Every row belongs to one group in each of 4 separate groupings. Each group adds its own fixed numbers to the row, and there is some noise. The rows also spread widely along 13 directions, which tell nothing about the answers.
In the rows, 128 means zero.
Some rows, each with its group in each grouping after it:
[158  79 153 220  67 141 151 171 147 115 101 154 141 123 160 119 163 135
 121 121 108 120 150 115 171 178  91  83 110 119 123 111 109  87  86 184
  94 170  63 146 134 132 136 112 189 151] -> J G k_814 k_807
[ 80 136 114  83 151 104 120  96 186 149 126 120  73 159 128 121 139 125
 138  89 147 130 145 147 134 137 122  82 199 135  92  98 110 102  98 117
 168 115  83 122 150  74 133  92 108 175] -> U N k_853 k_415
[165 124  86 145 137 114 117  83  98 135 136 155 152 149  71  67  91 148
  89 165 147 157 121 150 149 172 141 160 146 124 160 109 123 139 105 119
  95  99 141 150 138  43 135 120 106 103] -> J E k_853 k_150
[163 106 138 138  69 122 107 177  70 124 107 118 144  87 176 201 139 189
 140 144 119 154 116 119 158 106  94 145 109  86 125 137 130 128 135 158
  94 145  93  96 105 142 100 171 148 118] -> U H k_595 k_486
[ 97 158 136  85 120 143 135 161 104 132 128 119 107 137 137 206  76 203
 150 146 157 110 164 126 125 117 161 123 126 146 121 153 109 141 130 155
 164 118 154 113  92 149 153 141 141 106] -> Z H k_814 k_807
[142 159 103 120 139 133 140 111 103 160 173 109  83 128 162 116 134 181
 153 152 133 118 150 115 155  90 106 154 103 102 168 155 111 181 170 154
  77  90 152 121 131  67 124 128 107 117] -> T N k_595 k_486
[144 127  67 171  75 109  76 161 107 149 114 105 105 159  95  94 124 103
 146 140 137 138 143 146 163 146 126 124 143 192  57 142 112 150 166 139
 188 127 101 139 194  95 104 132 172 135] -> T G k_96 k_150
[162 101 111  41 178 103 109  94 103  87 125 108 183  72 137 145 118 111
 124 153 116 158 134 167 153 120 150 163 157 125 113 124 137 128 106  95
 159 109 134 126  77 158 106 117 130 114] -> Z E k_158 k_575
[116 102  63 157 108 115  94 109 123 120 116 108 113 112 112 162 195  84
 144 151 137 154  93 179 169 181  87 162  93 155  48 163 122 131 171 111
 130 156  87 105 174  96  85  96 160 138] -> U E k_96 k_575
[150 132  83  90 210 111 124  46 146 141 174 104  54 104 112 127 161 153
 125 148 143 142 114 184 156 123 108 133  97 119 132 123  66 122 160 119
  93 104 117 139 131  45 109  62 128 137] -> U E k_158 k_415
[129 127 137 128 200 160 139 125 142  88 161 140 189 106 160  91 174  80
 129  92 114  98 132 130 140 153 146  96 134 103 138 136 142  95  67 103
 101 101 134 124  87 163 166 102 108 147] -> Z N k_96 k_150
[ 88 114  60  90  96 130 158 128 111 143 160 143 135 128 191 129 155 127
 149 128 143 103 167  90 192 103 112 168 150 161 155 208 152 207 145 134
 139  93 158  71 100 106 137 118 117 101] -> J G k_595 k_486
[ 61 139 143 189  96 168 118 133 177 140 139 137 132 222 143 100 101 116
 178 142 126  56 162 109  95 150 102 143 121  95 130 129 159 192 130 123
  83 165 146 148 196 128 142 128  79 137] -> U H k_96 k_150
[124 123 150 180 102 156 167 172 169 117  99 143 109 130 152 127 154 114
 134 102 111 111 165 122 139 169 126  79 123 154 111 134 117  92 102 180
 149 162  86 157 140 156 154  98 191 149] -> Z G k_96 k_807
[115  75 109  89 130 120 170  81 140 128 135 146 129 108 168 188 149 179
 108 139 155 135 130 137 172 140 103 158 114 101 172 141 108 138 103 129
  86 137 108  97  79  88 127  92 131 120] -> U H k_595 k_415
[162 109 161 102 153 139 133 126 132 110 143 118 120  86 162 195 118 220
 138 164 131 129 151 160 158 124 118  96  89  84 131  84  61  89  93 160
  91 146  96 144  90 135 121  98 174 141] -> T E k_158 k_415
[106 167 130 124 187 131 112 133 162 138 189 117  82 152 108 151  96 184
 134 103 166 108 118 143 113 120 142  51 122 117 122  92  58  78  98 104
 115 113 118 132 126 112 149 102 102 175] -> T G k_96 k_575
[129 150  73  90 120 124 117 134 123 172 172 113 101 171 158  45 123 149
 182 141 136  92 214 115 195  92 132 110 186 158 111 145 101 173 139 169
 161  65 129 133 149  61 140  96 140 134] -> J E k_96 k_486
[139 142 153 132 165 127  94 155 121 108 131 107 139 110 110 131 154  87
 122  66 114 137  67 115 103  92 138  91 152 133  96 110 147  77 128  71
 161 125 131 111 138 196 114 163  94 162] -> J N k_853 k_150
[ 99 153  84  97 161 121 154  76 113 136 148 135  92 101 122 159 165 128
 117 121 148 160  91 129 136 138 123 176 111 138 144 184 143 153 163 108
 111  97 161  85 109  83 129 120  95 107] -> J N k_853 k_575
[170 128 127 142  91 137 161 141  72 128 101 168 145  89 148 139 127 169
 102 145 111 163 139 105 137 162 140 175 106 110 181 176 154 153 119 195
  85 107 146 134  82  93 160 163 155  72] -> U H k_158 k_415
[135  87 118  80  80  90 161 116 112 127 109 150 146 112 159 167 117 188
 110 138 140 171 134 116 179 127  96 154 177 113 155 123 132 131  98 139
 137 129  90  91  92 101 119 123 136 119] -> Z E k_853 k_807
[225  87 101 131 111 105 158 101  45 115  95 136 167  63 112 120 123 135
  70 176 115 183 128 141 163 148 139 222  96 134 187 154 143 156 147 157
 115 114 150 141 100 100 113 154 171  69] -> T N k_814 k_486
[131 112  63  83 187 121 131 105 123 122 177  92 103 106 118 145 182 105
 134 105 162 105 125 156 184 102 142 108 122 178 102 161  75 105 147  95
 175  91 122  93 117 114 123  76 148 154] -> U N k_814 k_575
[115  77 126 147  75 104 190  92 161 138  82 146  76 127 119 194 142 158
  75 106 148 169 105 144 133 168  88 145 123 143 151 116 115 109 127 134
 148 200  74 118 156  89 114 114 156 146] -> T N k_595 k_486
[198 135 145 134  96 111 112 173  74 130  88 112 161 128  94  91  82 121
 106 116 103 157 141 103 116  95 169 138 182 155 132 115 155 133 130 133
 192 118 142 155 151 157 120 194 130 115] -> T N k_595 k_807
[107 115 145 140 137 148 195  76 185 122  96 154 100 139 139 100 149  80
 118 115 107 116 149 118  97 154 124 179 113 142 175 161 173 167 149 148
 125 169 157 168 153 135 144 104 131 113] -> T H k_96 k_415
[181 119 131 185 149  96  90 131 134 130 122 113 113 153  35 108  98 112
  69  89 134 158  58 148  97 121 138  85 147 141 124  68  96  67 122  76
 146 153  89 155 184 121 103 146 104 167] -> U G k_595 k_807
[129 159 110 147 208 119  96  89 127 114 150 132 106  94  90 120 179  96
 107  90 131 167  55 158 109 171 118 101 117 108 101 134 133  76 125  95
  83 100 123 117 118  86 136 117  85 148] -> U E k_814 k_807
[158 141  97 140 155 138 133 126 103 129 137 135 131 120  91  65 148  86
 113 105 121 128 124 121 131 137 164 130 139 170 140 158 139 125 143 135
 150  90 160 149 143 110 156 123 136 112] -> U E k_814 k_415
[163 126 153 173  36 114 115 177  76 133  67 152 154 102 160 106 153 126
 132 115  72 190 109  76 125 131  90 167 161  94 128 144 205 145 140 175
 107 134 107 123 152 128 115 203 133 106] -> U E k_853 k_415
[175 155 132 148 173 168 147 134 126 134 159  74  55 121 114 102 151 117
 172 139 103  77 158 135 124  60 141 133  61 165 140 145  88 141 225 157
 145 140 169 186 191 166 112  97 173 125] -> U E k_814 k_575
[168 148 146 116 189 135 126 113 145 131 141  78  73 121 120 116 139 129
 146 124 111 111 141 160 122  86 138 113 105 133 119 103  83 109 165 131
 147 133 127 172 162 150 108 102 151 150] -> Z N k_96 k_150
[118 114 135 180 110 158 121 141 154 124 166 145 170 181 146  93 114 153
 158 145 131  82 152 114 148 144 106 101 135  81 141  93 114 132  82 121
  58 141 111 138 152 108 141 111  91 157] -> J E k_595 k_575
[145 104 155 129 185 173 154 102 162  95 137 113 154 120 149  84 154  56
 147 131  83  76 148 124 112  89 135 172 101 123 162 133 163 165 157 105
 116 160 173 173 159 202 114 104 115 118] -> U E k_595 k_415
[ 85 183 118  88 166 134  98 117 113 136 137 132 112 131 118 172  91 182
 137 148 158 145 133 150 114 166 151 127 137  98 110 127 118 127  93 133
 100  84 143 113  98  73 156 137  93 114] -> U N k_853 k_415

New rows, each followed by its group in each grouping:
[174 107 102 112 184 130 173  96 125 110 162 149 157 100 128  71 147 116
  96 115 132 123 146 133 167 140 153 122 137 141 180 136 113 108  93 133
 126  96 140 144  96 109 159  84 141 126] -> T E k_96 k_486
[141 142  80 134 103 127 180 112 119 177 169 129  60 139 154  67 187 142
 146  95 119 122 141  73 165  67  88 145 139 147 185 186 127 175 200 160
 119  96 135 116 171  59 137 111 122 130] -> U E k_595 k_575
[145 132 108 112 100 112  96 130  91 157 152 126 165 170 151  92  72 197
 152 180 141 116 196 120 183 130 121 131 176  82 132 108 109 167  84 155
  92  72 120 120 109  50 135 140 102 124] -> J N k_814 k_807
[115 109 121 130 140 142 177 126 139 105 130 153 125  89 158 152 168  97
 106  96 117 122 124 116 132 137 125 139 106 146 166 175 152 136 126 129
 131 141 142 115 100 157 147 114 141 113] -> U G k_158 k_486
[125 115 108 119 135 113 142  54 149 154 157 108 105 181 129 111 110 146
 133 161 131 108 130 135 128  97  85 199 116  95 180 121 126 200 178  95
  87 139 144 133 178  85  94 110  76 129] -> Z N k_96 k_150
[ 91 153  91 136 171 123 130  90 132 139 180 153 103 122 128 127 171 142
 121  93 155 138  85 131 134 162  98 106 129  98 143 145 125 106 112 113
  66  88 126  86 108  51 159 109  73 146] -> U E k_814 k_486
[177  68 125  94  90  68 182 126 106 133  85 152 129  88 105 170 139 154
  32  53 143 209  75 104 146 119 132 121 187 163 170 116 118  62 100 116
 207 135  81  97 104 123 126 153 163 150] -> T N k_96 k_415
[125  87 110 168  91 121 124 113 142 114 109 138 113 115 118 184 159 157
 119 148 155 157  96 167 168 195  85 117 103 129  91 109  98  91 112 129
 108 181  66 115 148  94 108  97 167 150] -> T E k_853 k_150
[159  51  91  97  92  91  85 127 121 123 128  80 175 143 160 118 135 103
 155 159 125 110 163 146 208  86  93 155 168 136  77 106 109 162 134  97
 176 139  82 107 156 143  58 114 148 156] -> J N k_96 k_486
[100 203 137 138 202 159  59 150 122 125 189  99  98 136 113 166 118 173
 178 139 146 102 100 155 106 129 136  71  90  93  74 109  86  96 129 110
  82  98 147 123 128 128 142 122  92 153] -> Z E k_814 k_415
[103  88 115 121 125  90 136  91 171 122  78 134  87 100 124 179 180  82
  88  80 126 184  72 155 119 162  92 141 140 150  96 132 142  93 137 106
 163 174  74 111 148 124  99 115 143 152] -> U G k_96 k_415
[163 162 128 131 106 142 124 190 104 126  79 135 124 112 118  52 138  84
 149 101  89 141 178 107 140 134 184 101 194 202  81 146 156 112 127 194
 225 102 133 177 153 150 156 142 192 113] -> J E k_853 k_415
[107 126 125 173  64 118 139 173 128 143  92 151  94 149  94 170 132 144
  94  64 153 155  89 112 111 165 132  84 163 164 115 133 131  80 109 135
 174 158  86 111 152 108 153 154 139 151] -> U H k_595 k_486
[149 123 131  92 231 145 152  67 144  99 134 119 105  62 120 160 171 112
 103 130 122 143  97 170 124 128 149 149  80 131 141 132 111 101 143 109
 115 140 154 151 101 151 117  86 137 115] -> J E k_595 k_415
[ 91 175 131 101 177 168 150  96 150 143 152 116  52 116 176 134 154 157
 187 148 123  92 180 138 124 121 116 136  89 112 135 161 119 161 168 179
  90 114 164 148 133 106 148  89 131 111] -> U E k_814 k_150
[144 175 108 217 136 167  74 165 108 122 141 133 157 171  63  52 103  86
 148 159 124 104 138 146 115 198 171 112 111 153  81 131 130 134 120 138
 116 111 157 180 184 103 157 133 132 123] -> T E k_96 k_415
[ 54 182 134 159 157 161 136 154 153 129 184 144  72 130 151 173 187 140
 153  54 153 102  70  94 108 124 103  66 106 121 119 167 130  95 138 107
  93 123 139  72 115 139 161 129  83 166] -> J H k_853 k_486
[ 75 164  81 120  66 142 125 186  80 148 136 162 147 146 158 135 108 157
 154 132 145 123 168  80 161 151 147 138 163 151 128 199 161 184 107 169
 139  73 156  80 100  92 179 159 126  89] -> U G k_853 k_415
[132 114 138 173 132 117 144 102 153 131 127 156 122 148  95 113 104 131
  84 110 132 142  93 123  98 160 117 131 123 112 174 102 134 118 110 112
  91 147 129 146 144 102 139 138  98 136] -> T G k_814 k_415
[ 92 126  99 123  23  97 142 169 104 171 124 155 117 173 147 168  79 211
 124 121 157 152 146  80 153 122 106 137 179 137 141 148 125 162 122 151
 149 115 108  82 132  78 137 166 123 123] -> J G k_96 k_575
[158 146 105 115 186 113 118 114  88 125 183 127 154 122  99  83 131 102
  99  88 131 134  72 101 130  77 144 142 152 124 174 140 147 133 139  60
 122  72 175  98 114 131 128 160  56 131] -> J N k_853 k_486
[168  97 129 167  83 141 177 162  98 114  92 156 134  82 133 152 174 134
  92  93 121 155 112 106 154 155 139 124 112 165 153 169 132  95 118 168
 145 146 112 126 104 140 154 138 196 117] -> T H k_595 k_415
[118 166  94  79 177  81  86 104 118 146 153 119  82  96 148 107 171 127
 129  65 131 181  84 123 136  98  99  99 190 103 109 140 141 105 129 105
 114  63 106  84 104  80 118 138  73 151] -> U G k_853 k_150
[169 174 121 132 136 152 148 142  66 145 165 148 130  89 176 106 153 195
 144 142 107 148 133  88 156 114 122 144 108  82 187 173 135 154 135 185
  43  61 158 118  84  78 167 144 118  92] -> Z E k_595 k_415
[ 60 135 144 125 126 123 116 104 180 127  94 130  85 133 150 187 127 128
 141 125 133 139 134 154 100 177  93 123 131 107  86 122 141 127 115 137
 117 166  98 123 135 119 121 120 112 141] -> U G k_814 k_807
[136 119 165 188 135 132 103 151 116  97 123 150 165 123  87 167 122 135
  87  87 132 150  40 126  83 158 125  96 117  93 133  88 137  57  90  83
  97 156 113 118 136 164 138 167  94 155] -> U E k_814 k_150
[128 132 141 132 163 166 142 164 105  99 159 144 154  94 128 181 140 161
 116 103 148 113 104 122 135 138 163  81  98 138 135 136 101  70  92 122
 125 116 151 106  82 175 168 128 141 133] -> J E k_814 k_150
[ 96 139 135 133 111 132  95 155 126 115 116 139 187 136 174 113 129 109
 157 125 117 128 161 112 142 172 123 112 175  93  83 136 170 137  67 134
 116 106 115 109 110 133 147 151 101 141] -> T N k_96 k_807
[ 96 145 171 123 119 130 123 134 154 118  52 133  83  94 143 188 138 127
 131  99 106 177 112 152  76 166 116 120 149 115  80 112 167  89 121 156
 152 181  94 144 147 149 119 148 135 134] -> U E k_595 k_486
[ 60 115 106  98 108 124 164  76 174 131  83 162  75 141 107 202 107 162
 102 133 166 155 138 176 113 221 127 138 145 155 112 127 120 118  96 142
 162 171 101 129 131  69 148  90 147 120] -> U E k_158 k_150
[112 141 109  59 198 130 109 102 143 125 157  73  91 124 129 157 131 125
 160 134 147  98 151 161 143  80 147 118 131 156  88 133  93 137 152  93
 181 119 144 124 130 149 104  96 122 148] -> T N k_595 k_807
[126 128 113 187 164 147  86 116 136 102 159 131 175 157  72  94 125  72
 123 136 134 110  80 153 110 173 138 135 103 128 107 118 137 125 119  64
 101 137 151 140 165 137 130 124  89 145] -> T E k_96 k_415
[103 133 132 179 103 131 138 150 138 121 129 146 123 124 130 135 180  99
 125  66 123 146  77  93 119 147  97 103 137 137 110 152 163  99 131 113
 129 145 113  98 150 146 136 143 110 162] -> T E k_96 k_807
[119 132 151 135 202 146 140  72 185 113 132 105  88 141  99 109 143  73
 125 108 116 102 106 156  81 116 127 144 108 125 142 102 137 127 157  81
 128 166 149 165 181 158 107 102  94 147] -> U N k_853 k_150
[173 125 117 159  61 138 109 221  51 140 169 131 180 139 148 122 117 192
 147 117 132 113 133  70 176  78 124 100 140 118 145 136 107 127 119 144
 123  90 123  93 131 140 144 173 140 133] -> U E k_96 k_150
[103 185 124 112 203 156  99 145 106 110 151 113 142 120  99 147 122  94
 128 104 140 114 106 135  92 139 187 115 126 144 100 159 142 114 120  91
 153  89 178 115 109 166 157 148  92 124] -> U N k_96 k_807
[102 115 117 106 125 150 147 148 116 101 138 140 170 120 147 163 122 130
 140 129 140 102 144 124 146 142 141 135 132 147 130 153 141 134 107 121
 155 129 149 103  99 168 151 122 136 117] -> Z E k_814 k_486
[ 95 123 121 131 126 138 153  70 161 139 127 128 100 158 137 134 121 134
 142 173 128 115 146 139 124 138  91 197  97 114 145 144 145 193 171 132
  91 162 147 140 168 101 105 102 105 108] -> J E k_96 k_807
[117 142 120  79 171 115 113 114 145 130 131  95  73  90 164 147 168 113
 149  88 117 142 121 134 129  79 114 109 148 144  96 142 132 122 160 118
 164 123 123 117 125 155 105 121 127 147] -> T G k_595 k_150
[ 75 101 126 138  33 130 177 157 144 155 119 184 155 204 136 137  80 179
 111 103 154 111 155  66 132 149 118 128 193 134 177 125 143 153  80 140
 151 143 113 103 152  95 171 145 111 133] -> U E k_96 k_415
[112 121 149 175 143 160 140 137 150 103 171 137 159 172 104 140  92 142
 126 138 142  82  99 124 110 127 121 124 102 102 165  94 122 129 118  75
  90 165 147 129 155 165 133 120  83 146] -> Z E k_853 k_486
[ 59 134 109 142 153 124 115  72 184 134 148 151 112 181 122 133 106 135
 123 133 158 118 116 152 109 185 101 131 131  94 127 108 128 144  96  90
  68 139 124 123 138  72 134 101  66 142] -> J G k_96 k_150
[126  98 101 136 140 115 117 125 149 141 187 118 139 162 143  92 166 127
 136  85 145  92 123 114 178 107  98  71 162 108 130 108  86 100  91  96
 113  96  87  95 134  89 135  98 102 193] -> U N k_814 k_415
[176 135 127 130 148 102  75 115 102 122 115 106 149 133  81 100  86 125
 117 157 118 161 115 158 123 127 144 153 154 106 107  84 126 124 123 102
 125 117 124 156 152 110  93 153 104 127] -> J N k_853 k_575
